There are 4 ways to turn a row about zero (a turn may also mirror it). The second row of each pair is the first, turned, with some noise. The first 24 pairs use one turn. New pairs use 2 turns, one after the other, and a turn may come again.
Some pairs, each with its turns in order after it:
[  1  43 -18  -4   3]
[ 41 -22 -14   4  -2] | soseg

[  1  -4   6 -12  20]
[ -4 -14  14 -17 -10] | soseg

[-42   5   0  -8   0]
[-33  -5  25  11  11] | miga

[ 18 -49  -2  23 -25]
[-36  47   3  20  -1] | soseg

[ 3  0 -8 15  3]
[  8 -11   3  -9   0] | miga

[ 25  -3 -30  11  -2]
[-26  25 -17  12  -2] | sibo

[-24  -6  25   5  13]
[ 11 -34   6  -9   5] | sibo

[ -8  11 -22  14   8]
[ 10 -20  17   1  -3] | miga

[-2  3 -8  0  0]
[ 2 -4 -1  8  0] | soseg

[-12 -17   5   5  27]
[-18 -18  24   1  -3] | soseg

[  7 -23 -10 -12  -9]
[-11   7   3  15  25] | paru

[-13 -15  -8 -12  20]
[-25  14   3 -15   9] | paru

[ -9 -34 -34  10  23]
[-19   6   3 -30  43] | paru

[ 7 -2 26  0  5]
[-13  10 -16  -8 -14] | miga

[-17  -3 -24   6  12]
[ 11  -5 -21  21  -2] | sibo

[ 36   1 -33 -10   1]
[-24  36  -7  17 -20] | sibo

[-6 38 -6  1 -9]
[ 33 -12 -14   1  15] | soseg

[ -3 -12  -8  -1 -35]
[ 5 18  9 11 30] | sibo

[-9 -4 49 14 -1]
[-38  12 -15 -30 -17] | miga

[-18  19  -7  -1  -3]
[ 25   5 -10  -3   0] | sibo

[-19  18   5   0   9]
[  0   8  -4 -17 -22] | paru

[ 0  2  6 25 23]
[  4 -16  14 -25  -3] | paru

[ 10  -3  -6 -39   2]
[  3  19 -10  33   5] | miga

[-17  14  -5  -2  20]
[ -9   6 -10 -22 -11] | paru

New pairs, each followed by its turns in order:
[ 24  22 -27   1  -4]
[ 21   4 -36  -2 -13] | sibo paru

[-6 28 10 -8  6]
[-10  19  14 -19  -1] | miga miga

[  1  18 -15  19   5]
[-17  -3 -11  12  20] | paru paru

[-31  12  11  16 -32]
[-39  19   3  17 -18] | miga miga

[-1 -4 10 -1  9]
[-5  6 11  4  5] | sibo paru

[-36 -17   0  27  10]
[-32 -16 -12  32  -3] | sibo sibo

[ 1 35 17 -4 24]
[-19  14 -38   6   3] | paru soseg

[  0   3  -2 -28   4]
[ 5 18 15 18  6] | soseg sibo

[ 25  34   1 -30 -42]
[ 9 30 -2 58 10] | paru soseg

[ 18   2  10   2 -24]
[  8 -20   7 -23   3] | sibo soseg

[ -4 -17  18  -1 -21]
[-19  -2 -19   3 -20] | sibo miga

[ 10  -4  44 -49  -7]
[ -9  31   4 -58  22] | sibo soseg

[-1 -1 39  1 -7]
[-6  9 28 16  9] | miga miga

[  0  -8  -2  10 -27]
[ 19 -17   6  15   4] | soseg soseg

[-23  -4  -1 -25   2]
[-27 -14 -12   7  -9] | soseg soseg

[  5  13 -16  -5   6]
[ 1 22 -1  7 -5] | soseg soseg

[-23 -24  -2   0   0]
[ 18 -21  -7  12  11] | soseg sibo

[ -1  -5  -1 -34 -10]
[ 5 10 14 18 26] | soseg miga

[ 4 -5 -4 35 13]
[-21  12   8  20  21] | miga paru

[-30 -49 -14 -32  -3]
[-41 -33 -29  23  24] | soseg soseg

[11 -9 -6 -3 -3]
[ 8 -8 -9 -9  7] | sibo sibo

[ 12  -3 -14  -8   2]
[  2 -11 -12  13  -3] | paru sibo

[-1 -6 12 11 -1]
[ 0 -6 14 10 -8] | paru paru

[-10   6 -37  11  -7]
[ -4   0 -36  -7 -16] | miga miga

[  4   4  -2  24 -12]
[ -3 -12   9  24  -3] | sibo miga

[  7   7  16  30 -10]
[ 17  -9   6  21 -19] | sibo sibo

[-49  10  14 -49  49]
[-79   6 -10 -23 -25] | soseg soseg

[  8  49  10   5 -18]
[ 26  17 -16 -37  18] | miga soseg

[ 31 -29   6  -1  22]
[  7 -48   8   8  10] | paru sibo

[ 23  21 -21   1  -6]
[-13   5   0  28 -23] | paru soseg

[  4 -12  27  15  -2]
[-25  -6 -15  14   7] | sibo miga

[  0   0 -27   3  46]
[25  1 43 20 17] | soseg paru

[ 11 -32  -8   0  -1]
[-14  -5  14 -25 -12] | paru paru

[ 18  10   7  28 -14]
[-35   0  15   2   2] | paru sibo

[ 36   7   0 -22 -14]
[ 20  -2  15 -25  27] | paru paru

[ -9  -7 -37  34  -9]
[-27  13  25 -27 -28] | miga soseg

[-27   5  -1   6  11]
[  8 -22   9   4  16] | miga sibo

